The groups are shells around one centre, one inside the other: the same stretched ball of 5 dimensions in 9 sizes.
In the rows, 128 means zero.
Known rows, each followed by its group:
[104 126 160  81 134 108 171 145] | (1)
[129 159 131  90 122  91 175 128] | (5)
[177 175  94 144 115 108 124 110] | (6)
[ 31 144 132  77 132  56 187 113] | (7)
[145 185 125 115 129  80 149 108] | (8)
[ 78 140 139 105 132 112 140 112] | (5)
[125 153 121 112 128  79 158 125] | (8)
[ 70 127 120 123 125 130 120 107] | (3)
[165 128 118 127 112 161 124 138] | (0)
[123 163 131 131 131 125 111 100] | (8)
[195 147 117 119 110 147 140 141] | (7)
[126  81 132 158 139 152  91 150] | (0)
[152 160 115 151 125 138  95 104] | (2)
[125 158 147 135 144 115 107 106] | (6)
[110 143 117 145 128 133  98 103] | (2)
[ 80 102 109 146 124 147  99 118] | (8)
[132 186 139 110 136  79 147 104] | (6)
[131 179 128  93 122  87 169 113] | (3)
[ 86 107 157  71 133 100 189 158] | (6)
[169 164 126 124 121 130 128 119] | (2)
[109  88 163  99 135 147 144 162] | (4)
[ 93 139 124 132 130 127 111 106] | (5)
[195 140 127 161 130 155  87 130] | (5)
[128 156 100 140 118 116 118 105] | (3)
[112  81 151 142 140 173  90 145] | (1)
[212 156 114 157 119 158  93 124] | (1)
[208 119 148 142 138 139 117 164] | (7)
[ 86 125 122  83 120  84 190 142] | (4)
[193 161  95 153 111 140 107 117] | (1)
[178 153 143 126 134 120 129 134] | (2)
[163 116 138 109 122 139 150 159] | (0)
[105 135 104 114 114 114 148 122] | (3)
[110 155 132 100 132  74 167 124] | (3)
[127 153 157  79 129 106 174 134] | (4)
[172 100 111 203 130 203  28 124] | (4)
[173 109 141 177 145 166  62 137] | (0)
[ 92 161 128  74 121  71 195 122] | (1)
[191 130 131 148 126 165  98 139] | (2)
[110 183 111 113 122  81 150  95] | (0)
[157  85 121 193 139 179  47 140] | (7)
[ 78 169 150  93 144  60 164 106] | (7)
[108 158 138  99 134  79 163 120] | (5)
[ 45  88 124 106 125 127 145 135] | (6)
[127 109 128 103 118 134 156 152] | (8)
[119  98 124 124 128 117 142 154] | (4)

New rows. What belongs after each?
[123 146 121  93 111 125 163 127] | (6)
[129 139 132 111 132  91 155 136] | (2)
[190 141 110 148 118 142 112 134] | (5)
[205 165 138 115 123 126 143 138] | (4)
[ 39 138 128  62 120  71 203 122] | (4)
[191 159 119 116 118 105 156 141] | (0)
[220 132 125 183 130 183  58 132] | (0)
[119 163 121 115 119 123 133 104] | (1)
[174 147 136 117 126 125 141 139] | (5)
[124 166 157  92 142  73 168 126] | (0)
[151  90 157 159 148 167  77 150] | (0)
[165 141 128 163 140 123  90 123] | (6)
[ 75  92 146  99 126 155 139 142] | (7)
[122 115 116 156 134 124 100 127] | (6)
[107 159 108 117 119  99 143 106] | (2)
[ 43 106 159 113 149 115 124 122] | (6)
[ 83 147 111 119 118 124 128 100] | (8)
[166 178 125 139 132 106 116 107] | (8)
[148 120 106 131 109 157 124 136] | (8)
[226 148 124 171 131 152  81 133] | (0)
[ 97 167 153  62 128  83 194 122] | (7)
[ 67 144 136  93 128 102 155 112] | (2)
[184 159 116 129 122 106 141 133] | (1)
[159 175 121 126 121 122 126 108] | (3)
[109 174 134  88 125  85 170 111] | (3)
[112 135 124 111 128  95 154 131] | (5)
[164 107  97 168 111 192  76 131] | (6)
[190 159  97 125 106 123 147 132] | (4)
[ 82 122 150 129 146 122 110 118] | (1)
[200 158 118 157 126 141  96 122] | (2)
[150 142  80 165 105 164  85 104] | (7)
[132  85 133 152 133 166  92 148] | (5)
[164 121 142 110 131 114 157 161] | (0)
[142  76 138 174 136 208  51 141] | (4)
[ 93 133 151 116 143 112 128 121] | (5)
[226 152  92 188 118 157  70 121] | (7)
[110  70 141 135 131 178 102 155] | (0)
[128 166 105 133 122 100 129 104] | (1)
[ 93 112 116 134 122 149 109 121] | (5)
[144 146 143 151 141 141  85 111] | (0)
[123 130 100 131 111 141 124 121] | (3)
[160 173 143 103 131  96 156 125] | (1)
[172 114 129 119 120 142 142 160] | (0)
[ 61 111 146 103 136 121 140 127] | (5)
[ 98 155 134  86 129  69 183 126] | (3)
[182 101 133 177 141 161  70 148] | (6)
[204 172  86 162 110 133 103 111] | (4)
[108 131 131 151 137 145  84 107] | (1)
[ 51 122 150  89 137  98 159 125] | (2)
[ 69 118 163  81 141  96 170 140] | (3)
[201 108 115 162 119 181  88 151] | (8)
[ 79  96 119 143 130 141 103 126] | (1)
[152 126 157  95 135 108 166 159] | (0)
